The rows are grouped in 4 different ways at once. Each group adds its own fixed numbers to the row, and there is some noise. The rows also spread widely along 15 directions, which tell nothing about the answers.
In the rows, 128 means zero.
Known rows, each followed by its group in each grouping:
[133 110 143  65 121 131 157 145 156 129  83 183 188 150 153 129 134 129
  92 128 159 137 136 157  69 143 102 127  88 130  55 122 161 182 106  71
 108  94 169  68 158 124 107 126 142 116] -> H nopit J950 dimo
[122 109 118 153 123 130 122 119 115 122 119 139 134 125 114 143 130 152
 157 149 194 122  73 145 133 154  65 161 105 120 140 116 158 121 159 161
 124 143 176 122 131  97 141 123  95 149] -> F dab J870 sunu
[175 126 130 121 156 130 151 133 201 107  71 103 163 128 122 154 111  90
 133 116 146 148 107 179  55 156  94 168 101  86  78 129 133 188 153 125
 127  94 150 135 158  91 112  93  54 157] -> X nopit J449 numu
[117 131 152 107  85 105  95 107 221 106 106 133 132 154 172 150 144 110
 174  72 154 141  67 141 125 121 142 112 120  91 116 111 121 151 126 113
 161  90 105 117  84 145 144 104  99 104] -> F kuzip J870 vuf
[ 82 128 131 116 102 149 129 108  84 137 138 117 134 113  85 123 154 180
 140 145 193  69 152 121 144 161  79 182 150 126 103 106 126 141 181 133
  66 153 121 157 143 169 166 139 167 140] -> H dab J449 numu
[134  78 174 134 132  79  56  79 112 141 118 186 140 153 113  83 103 105
 148 188 128 132 132  99  95 104 125 119 108  95 144 170 173  70  86 125
  82  46 112 101 183 128 123 166 107 127] -> X Vem J950 zovo
[123  92 131 160  78 104 105  98 181 119 138  87 134 160 112 147 112 131
 185 147 186 122 117 112 131 156 119 164  97 118 194 117 133 108 113 162
 161 145 108 164 176 162 109 167 119 122] -> H kuzip J870 sunu
[136 111 105 118  79  99 170 117 115 118 178 120 102  99 104 105 103 118
 159 115 153 176  64 117 129 106  93 185 169  89 174 154 115 135 153 143
 121 165 179 133 117 172 164 177 167 106] -> F kubas J449 vuf
[178 148 116 111 122 127 137 136 206 100 114 125 160 107 115 194 109 124
 104 131  78 183 115 131 102 140  91  93 110 119 110 171 158 170  99 136
 168  94 169 173 121 113  74  92  56 108] -> F Poveg J950 nomin
[126 150 129 154 124 130 224 182 148  77 150 121 109  71 115 114 131 112
 115  97 139 129 103 129  93 128 127 165 126 150 157 152 107 178 113 104
 160 199 158 139 101 114 156 147 168 145] -> H Vem J449 zovo
[161 111 128 126 111 122 142 116 157 105 163 103 114 116  75 145 107 140
 180 115 114 150  66 148 115 102  66 148 171  62 136 148 135 156 162 172
 121 124 174 187  95 149 168 124  79 130] -> H kubas J449 dimo
[189 112 173  54  63 125 108  47 107 171 161 166 164 155 127  68 120 113
 176 156 130 109 106 140  83  71  94 100 128  65  67 167 116 142 116 127
  83  94 136 114 146 171 201 154 149 115] -> X Poveg J870 nomin
[110 146 176 162  70 139 140 114 143 109 124 142 158 157 222 162 147 139
 132  82 207  87  99 147 136 138 132  81  72 133 122  86 136 167  98 102
 192 163 109 119 135 120 159 128 152 122] -> F dab J449 vuf
[ 73 137  79 173 158 119 119 178  92  99 147 128  95  77 121 118 149 147
  97 107 104 122 112 120 150 135 161 140 148 165 157 102 121 106 158 129
 132 138 126 127  71 101 123 114 127 137] -> F nopit J950 vuf
[108 144 130 130 139 132  97 123 158 126 169 101 144 112 110 126 119 135
 141 141 113 109 134 124 124 170 217 116  63 181 126  98  82 115 105 166
 172 125  90 119 109 128 115 142 136 148] -> H kuzip J449 sunu
[156  86 126  75 154  95 132 161 213  75  84 152 122 115  76  79 166 127
 138 131  90  72 167 126  27  91 122 132 137 142 111 215 128 163  95 100
  94  78 134 121  84 127 122  97  87 154] -> F Poveg J870 dimo
[126 155 173 109 135 134  85  71 163 145 137 131 136 104  67 136 108 127
 173 162 145 142 126 107 113 198 137 176 104 122  88 150 128 119 131 154
  90  94 107 149 156 159 123 147 118 141] -> H Vem J449 sunu
[149 152 112 157 139 145 158 143 151  98 125 122 166 107 125 188 124 150
 116 145 153 130  88 157 115 186  95 105  55 165 118 120 149 156 120 179
 193 161 185 140 122  54 112  94  74 169] -> X dab J449 nomin
[ 88 118 106 170 117 114 131 146 103  91 143 103  59  71  59 130 139 150
 125 130 113 118 148  80 152 101  75 194 221 115 196 171 130 118 173 119
  75 151 115 214 110 181 126 145 141 106] -> F Vem J449 sunu
[183 157 141 107 122 143 156 130 116  77 144 168 118  63 118  95 162 145
 122 141 117  68 110 133  72 100  92  76 100 163  84 213 131 173 108 141
 135 163 183 125  63  90 196  80 115 170] -> H Poveg J449 dimo
[107 110 152 101 141 160 163 147 146  97 137  89 151 122 102 183  86 179
 153 131 195 117  81 167 125 125  74 158 104  73 117 102 120 175 176 144
 129 145 165 120 124 131 150 126 118 125] -> X nopit J449 sunu
[168 134 150 168 127 122 128  81  90 132 156 140 118 101 135  92  85  94
 179 151 172 158  38 142 102 130 109 153 101  86 131 155 144 103 140 168
 116 136 159 110 148  87 184 135 105 168] -> H kubas J950 nomin
[147 120 115 177  85 126 126 119 160 111 154  87 134 146 115 128 152 135
 157 121 129  79 145 135 115 144 132 119 117 151 153 112 118 138 115 159
 168 157 100 204 142 139 139 129 108 152] -> H nopit J870 nomin
[149 113 129 133 154 144  93 135  75 116 109 142 124 120 173  98 113 107
  97 130 100 103 126 160 106  35 118  83 134  85  85 120 127 134 162  86
 100  68 116 103 107  90 145  80  85 118] -> H nopit J870 sunu
[148 110 165 111 151 141 143 151 118  84 123 109 141 113 137 147  65 136
 101 146 111 111 151 140  95  43 100  87 109  63 126 176 127 158 121  92
 136  88 127 129 137 118 120 114  99 101] -> X kuzip J449 vuf
[133 156  88 172  91 108 112 110  88 113 163 108  81  59 117  90 137 103
 142 138 141 132 100 101 150 127 150 167 135 155 172 150  83 101 156 158
 133 178 116 146 117 136 150 146 154 128] -> F nopit J870 sunu
[138 114 156 145 134 100  90 107 161 126 136 150 125 154 139  81 149  92
 166  96  85 110  87 156  84  98 171 106 134 107 111 104 124 126 118 133
 130  76 102 122  79 107 179 123  92 162] -> X kubas J449 zovo
[131 106  98 117 150 111  97 130 100 113 100 143 119 101 125 120 105 110
 117 158 140 159  92 135 119  94  99 147 126  95 124 137 136 110 171 130
  96  87 158  84 123  95 115 106  91 115] -> X nopit J870 sunu
[ 78 155 152 141 125 160  80 108  25 131 168 120 145  95 140 146  88 175
  90 173 158  92 160 103 195 119 149  81  87 131 116  94 113 102 145 132
 123 118  87 117 153 129 128 141 160 101] -> H dab J449 zovo
[122 152 151 179 132 156 157 135  71 110 110 100 132  93 173 150  95 126
 100 129 188 111 121 146 125 117  81 147 104  85 124 123 130 150 165  95
 131 161 119 138 169  94 141 117 121 133] -> X kuzip J449 vuf
[123 106 165  81  92 134 111 107 173 120 119 125 170 171 132 127 151 162
 165 125 179  52 146 150 106 119 121 101  97 113  89 114 108 166 124 124
 128 105 100 123 126 158 163 124 128 130] -> F dab J870 numu
[125 172 144 223 153 138 111 123 128 128 125 129 115 105 153 135 136  89
 112 100  86 140 114 139 118 168 167 143 123 146 122  93 145 123 124 116
 146 118  85 180 134  94 117 111  91 153] -> H nopit J449 sunu
[135 105  82 139 135 123  58  95 114 154 162 101 145 132  37 139 133 170
 139 177  83 107 163 116 143 165 102 130 145 141 122 107 136  97 169 205
 102  88 131 207 140 147 108 130  65 146] -> H Vem J449 numu
[ 91 156 118 123 100 140  95 108  59 145 166 127 150 104 140 160 103 175
 103 165 153 124 140 102 195 140 134  88  96 153 123  91 129 106 142 155
 151 135 118 128 145 145 115 145 152  88] -> H kubas J870 numu
[104 129 212 156 211 137 145 163 128  88  98 163 135 107 162 122  94 124
 123 122 153  97  94 158  65 106 151 115  78 103 102 142 141 146 103  93
 125  94 111  74 116  61 152 110 103 168] -> X Vem J449 dimo
[191  86  75  94 105 101 146 111 150 129 125 141 137 121  75  85 134 108
 158 154 138 141 103 131  63 135  63 181 135 112 123 177 146 137 144 146
  97 126 206 127 140 124 137 129  94 150] -> H Poveg J870 vuf

New rows, each followed by its group in each grouping:
[106  60 106 151 170 109  98 144  46 152 120 173 165 165 165 112  92 127
  80 169 122 145 109 150 119  85 122 106  96 116 140  70 170  81 130 119
 118  68 158  52 153  70  91 144 114 124] -> X dab J449 sunu
[139 142 102 152  64 136 171 148 151 123 181  98 167 131 136 146 157 154
 117 104 124 100 132 143 135 155 130  99  96 175 150  87 103 173 106 146
 210 204 144 176 122 134 143 159 152 130] -> F Poveg J950 zovo
[186 140 103 126 159 129 127 132 182 121 130 125 141 101  66 123 134 113
 117 133  31 137 154 135  62 156 122 134 135 140  93 168 144 153 116 137
 126  88 152 193 110 111 102  96  53 160] -> H Poveg J449 vuf
[154 138 128 149 190 158 131 151 113 124 134 109 117  83  72 109 114 126
 116 148  52 119 143 157  83 113 106 154 148 104  96 152 126 141 162 122
  90 100 135 179 104  95 135  96  68 163] -> H kuzip J950 sunu
[ 61 121 169 132 116 119  66  93  56 121 148 137 103 104 145  89 109 139
 132 161 176  81 152  80 162  94 181 128 117 125 144 128 103  75 128 105
  82 108  49  87 141 166 145 157 197 103] -> H dab J449 sunu
[ 86 161 114 127  94 141 119 128  39 142 126 119 122  75 149 119 130 129
  74 127 161 131 155 111 175 107 107 150 160 110  98 103  94 141 194  71
  73 138  97 123 143 152 134 142 184  83] -> F Vem J950 zovo
[123 120 150  85 132  99 144 138 158 128 149 226 144 128 155  96 128 103
 126 122 101 187  49 127  89 118 165  96  88 155 114 137 155 126  59 112
 153 101 184  41  74 109 140 149 159 121] -> H Vem J950 sunu
[142  72 155 136 122  94  76  76 109 131 106 169 141 155 133  91  97 116
 166 175 204 122 102 120  90 134 104 157  84  93 142 162 171  84 118 138
  86  80 143  76 200 123 136 152 111 143] -> F nopit J950 vuf
[114 121 188  57 180 144 116 131 136 118 100 147 143 110 117 108  86 129
 139 155 142 115 120 149  79  84 135 136  94  75  70 158 111 144 136  90
  83  61 115  55 112 117 143 113 120 126] -> X kuzip J870 sunu
[109  95  94 114  88 142 145 132  94 144 196  98 169 155 112 162 104 181
 124 135 154 128 104 146 164 122  97 104 119 121 136  56 114 141 156 168
 154 155 164 142 130 153 135 163 153 107] -> H Vem J449 nomin
[106 157 207 124 150 132 137 125 172 112 149 155 143 111 136 133 100 125
 162 127 126 143  71 139 105 146 182 120  73 120 122 137 125 133  74 128
 159 119 117  96 100 113 154 147 141 140] -> X dab J950 sunu
[ 95 153 111  97 118 117 116 138 178 116 143 178 137 110 122 152 167 145
 123 106 102 161  72 122 143 169 160 103 104 192 108 106 135 139 106 150
 167 115 167  96  43 121 119 115 134 124] -> F dab J449 sunu
[130 122 135 158  99 107 115 118 119  75 116  94  94  92 135  79 151 116
 136 144 170  37 182 100  92  99 137 137 113 142 164 189  90 123 124 109
 121 163  67 147 144 135 154 127 147 151] -> X kuzip J449 vuf
[120 134 134 201 154 109 103 138  57 124 110 163 103  95 176  81 133  82
  78 141  89 124 144 116 107  80 149 117 137 133 144 138 142  92 120  77
 107 108  89 122 134  84 122 125 127 129] -> X Vem J950 sunu
[121 109 126 186  66 111 142 134 164 110  99  92 146 169 198 174 136 104
 125  92 180 124 124 144 133 107  95 127 123 103 174  74 132 157 126  92
 183 163  94 169 172 135 105 142 123  92] -> X Vem J870 sunu
[ 66 114 118 155 133  97  93 124 125 155 119 119 115 133  94  97 165 115
 137 108 105 122 148 118 127 150 145 201 201 110 134  81 120 105 168 105
  61  97  64 174 130 167 127 154 138 131] -> X Vem J950 numu
[121 121 151 147 129 116 135 134 100  91 108 137  85  92 128  95 122 108
 122 132 134 102 141 102 107  59  91 148 178  81 146 186 136 132 140  79
  80 113 100 155 133 141 150 119 128 113] -> H Vem J870 numu
[133 129 124 102 102 137  94 113 128  88 134  56 117  96 144 144  96 128
 123 131 145  95 157 118 141  59 131 107 133  77 121 134  65 150 171 109
 118 115  70 144 120 162 132 106 125  85] -> H Poveg J449 sunu
[150 117  58  95  68 107 173 132 133 125 147 112 140 100  70  89 171 136
 138 147 166 109 138 123 109 159  91 186 132 172 141 151  91 155 152 157
 121 193 178 141 130 155 142 155 167 144] -> F dab J870 numu
[131 103 146  99 170 150 100 122 170 128 125  97 144 131  45 152  97 163
 173 148 122 119 122 158 104 139  95 176 137  71  92 125 125 145 176 154
  80  65 135 159 129 145 125 117  60 139] -> F nopit J870 sunu
[101 121 104 131  94  99 175 162 138  96 165 155 119 108 148 110 149 125
 123  95 146 147  65 126 122 130 158 132 115 172 165 111 117 144 102 135
 175 180 168  91  86 131 145 154 188 124] -> H nopit J449 dimo
[127 146 138 178 150 116  85 115 120 116 171 114  99 100 106 109 118 117
 133 125  39 115 140 110 128 102 179 101 157 126 148 136 119 103 119 153
 137  87  75 197  98 136 137 125  93 137] -> H kubas J449 numu
[163  96  82 149 153 100 129 131 141 130 140  96 131 109  57 129  79  98
 131 166  78 192 108 131  93 136 106 179 138  97 164 153 133 107 141 173
 119  92 162 165 155 112  79 145  69 144] -> X kuzip J449 nomin
[122 133 144  96  70 113 155 137 175  82 112 144 143 131 186 141 135 116
 116 102 177 123 118 117 119  99 134  90  93 135 131 140 124 172  90  90
 178 141 122 101 130 153 126 126 165  84] -> H nopit J870 numu
[128 168  97 152 184 123 113 150  80  95 128 155  86  28 109 100 116 113
  95 155  93 145 111 103 121 123 141 128 123 156 119 183 129 100 150 131
 116 115 146 110  80  65 120  86  91 145] -> H Vem J870 vuf
[126 158 116 149 124 103 154 147 162  69  79 174 104  76 185 150 134  81
 101  96 171 189  45 119 110 139 118 134 102 145 132 162 158 151 115 106
 155 128 168  77 101  77 110  85 116 124] -> F nopit J449 nomin
[128 150 117 186 143 112 139 142 171 112 132 126 121  96 120  98 148  88
 128 122 108 131 129 124  83 192 199 169  91 194 149 127 118 121  88 131
 162 154 106 142 135 103 110 142 132 171] -> H nopit J950 sunu
[ 84 145 132 145  97 118 114 120 140  91 143 104 121  99 139 188 112 158
 131 135 170 136 109  99 175 145 135 115  97 149 170 114 125 123 124 155
 181 160 113 138 121 142 108 142 143  98] -> X kubas J449 sunu
[179 115 175 149 101 104  95  75  91 124 112 191 133 135 166  51 138  84
 154 162 159  86 105 130  78  82 111  97  88 108 117 184 147 108  94 119
 112 105 128  88 152  85 186 127 116 159] -> X dab J870 zovo
[ 87 104 144 168  86 119  76 114 118  75 149  87  81 130 105 132 151 177
 151 125 135  35 178  90 164  72 107  99 179 109 179 133 127 120 148 129
 114 124  57 215 108 181 161 122 122 112] -> H kubas J449 zovo
[ 93 128 126 158 106 128 106 111 154 164 113 109 173 166 126 183 135 135
 130 125 143 158 122 148 149 198 106 171 125 110 119  41 154 129 146 128
 129 119 113 171 171 141  87 148 108 115] -> X dab J950 sunu
[ 80 172 104 179 109 140 129 150 117 128 122 127 141 102 149 158 178 156
  93 104 142  99 144 122 155 196 139 128 114 196 119  65 138 141 132 119
 160 178 105 167 117 111 107 113 137 137] -> H Poveg J870 dimo
[141 102 112  64 110 106 136 125 246 134 128 136 153 152  59 132 152 117
 159 114  84 169 113 137  73 170 126 174 137 137 107 131 135 164 109 136
 124  90 164 146 100 170 102 141 115 131] -> H kuzip J449 sunu
[113 164 159 177 148 140 116 112 104 117 131 107 121  78 111 134  98 134
 145 160 181 103 133 108 131 172 130 162  92 129 135 144 124 111 138 148
 123 144  91 156 174 114 134 134 113 153] -> H Vem J870 numu
[128 123  97 148  94 116  69  96  83 107 124  79 106  86  91  96 166 150
 145 175 173  50 169 114 134 131  97 148 127 138 135 155  89 106 185 164
  85 160  90 167 137 131 155 116 113 156] -> X kuzip J950 dimo
[166 151 139 128 135 145 150 135 177 110 120 106 172 117 131 137 115 117
 124 132 132 112 146 157  77 165 143 121  62 138  89 138 115 168 106 118
 166 131 130 138 147  94 116 111  96 157] -> H dab J950 vuf
[118 124 138 163 115 131 120 117 110 134 143 116 118 118 119 169  95 132
 122 120 107 165 106 119 153 104  76 155 177  65 155 118 154 132 153 118
 111 110 126 191 145 159 114 143 110  87] -> F Poveg J449 sunu
[150 124 124 120 136 118 137 140 121 114 134 128 122  96 128  61 131  90
 100 134  96  99 175 125  69  95 184 139 112 158 118 165  82 142 111  90
 112 115  97 105 135 137 125 147 166 136] -> F nopit J449 sunu
[142 122 154 136 119 114 118  98 175 126  80 163 125 137 126 110 159  91
 165  97 165 139  79 150  72 167  93 190 144  96  81 133 163 153 146 111
  76  96 137 133 137 127 156 109  95 159] -> H nopit J449 dimo
[151 134 179 194 208 128 106 136 123 102 117 152 115 100 130  63 122  94
 140 156  93  63 139 144  43 120 196 119  68 156 126 172 126 102  82 127
 133  99  83 116 128  53 150 109  82 203] -> X nopit J870 sunu
[ 70 111 153 158 148 117 107 142  91 143 154 173 119 131 136 121 115 139
 121 122 106 158  85 121 146 107 139 134 152 112 153  95 156  97 123 110
 107  95 123 113 104 135 131 161 146 107] -> F Vem J950 sunu
[114  85 152 149 149 149 131 127  37 134 139 165 140 140 139  94 115 163
 109 160 157  61 132 135  99  87  83 112 119 111 116 123 171 117 134 111
  80 115 142 106 148 103 165 127 135 154] -> H Poveg J449 nomin
[ 60 126 161 192 221 170 150 195  76 137 126 168 137 124 126 147 120 176
  84 116  90 115 114 165 118 141 120 144 133 131 115  68 188 132 138  93
 107 100 138 134 110  79 121 121 104 152] -> F nopit J950 sunu
[ 73 128 137 136 110 139 102 145 117  97 115 103 126 137 177 159 140 152
  93  98 146  77 163 124 156  78 136  77 145 118 112  79 110 149 152  80
 124 106  59 146 106 147 124  97 137  94] -> H Vem J449 nomin
[114  93 135 135 133 107 103 133 142 123 166 140 112 135  86 102 126 139
 166 114  81 119  87 126 123  88 131 130 171  90 159 123 132 114 131 145
 114  89 128 150  77 142 160 141 101 129] -> F Poveg J870 zovo
[ 94 129 154  98 113 134 132 122 180 127 170 106 136 135  81 121 137 141
 175  91 135 115 104 141 122 160 167 166 137 116 106  83  92 159 139 137
 120 123 109 144 102 179 167 156 157 137] -> H nopit J449 zovo
[136 115 160 132 123 132 139 141 158 118 133  85 139 140 147 124  87 101
 133 103 115 123 149 151 100  72 160 137 130  72 131 114  86 161 124  81
 137  98  72 145 155 162 119 153 134  94] -> F nopit J870 sunu
[177 144 131 147  86 144 151 101  79 161 183 163 148 114  87 126 119 150
 124 170  87 152 113 123 124 133  54 116 128 132 132 174 170 130 107 164
 134 146 192 195 153 133 141 157 119 129] -> F kuzip J870 nomin
[151 121  75 123 149 132 101 137 136  97 101 117 114 101 107 108 168 125
 117 117 111  90 136 150  93 124 103 135 146 134  79 130 118 151 191 129
  94 100 142 144  83  96 143  59  65 164] -> H nopit J449 vuf
[119 103 143 122 110 117 158 127 197 130 107 118 173 170 133 137 131 120
 149 109 200 112 136 145  74 193 133 177  81 134 113  93 131 162 112 107
 140 135 122 119 183 143 112 159 142 148] -> H Vem J449 vuf
[ 83 141 101 150 157 113 115 179 141  95 117 150 123 102 120 154 166 156
  82 121  68 111 146 112 138 124 139  85 137 181 139 115 146 128 115 125
 159 111 120 157  67 102  94  97  95 121] -> X Vem J870 numu
[103 128 151 152 154 133  95 121 101  97 169  91 105  88  71 130  85 153
 154 150 123 106 113 116 147 111 139 142 134  90 156 137 104 108 157 166
 113 115 102 158 119 135 153 138 108 135] -> X nopit J449 zovo
[148 134 123 121 178 121 150 172 150 138 132 155 130 104  84  65 152 102
 107 114  17 126 150 153  48 116 167 146 148 151  92 156 110 152 105  98
 107  82 127 141  81 111 121 126 107 162] -> F kuzip J870 dimo
[111  93 122 104 122 106  85 105 100 126 116 180 160 137 158 166  86 146
 126 155 212 189  36 131 154 137  93 117  73 104 121 104 171 107 143 163
 127  82 195  33 150 106 106 131 109  99] -> F nopit J449 dimo
[100 164 191 175 101 109 154  95 154 161 148 159 125 126 127  89 140  81
 162  89 143 152 104 113  97 204 184 218 137 137 139 122 133 132  84 107
 115 142  83 157 177 181 150 199 194 145] -> F nopit J449 numu
[139 141 138 128 104 128 129 116 114 148 126 204 157 141 153 137 146 127
  97 121  90 168 101 134 121 136  82  99 135 122  88 123 200 142 103  96
 125  99 178 139 121 117 125 117 114 109] -> H dab J950 vuf
[ 78 121 214 168 206 145 131 158 114 151 143 154 151 147 105 103 119 153
 129 119  70  82 151 160  76 128 167 138 137 106 101  96 144 129  98  91
  91  83  75 154 129 119 150 159 121 166] -> X Vem J950 dimo
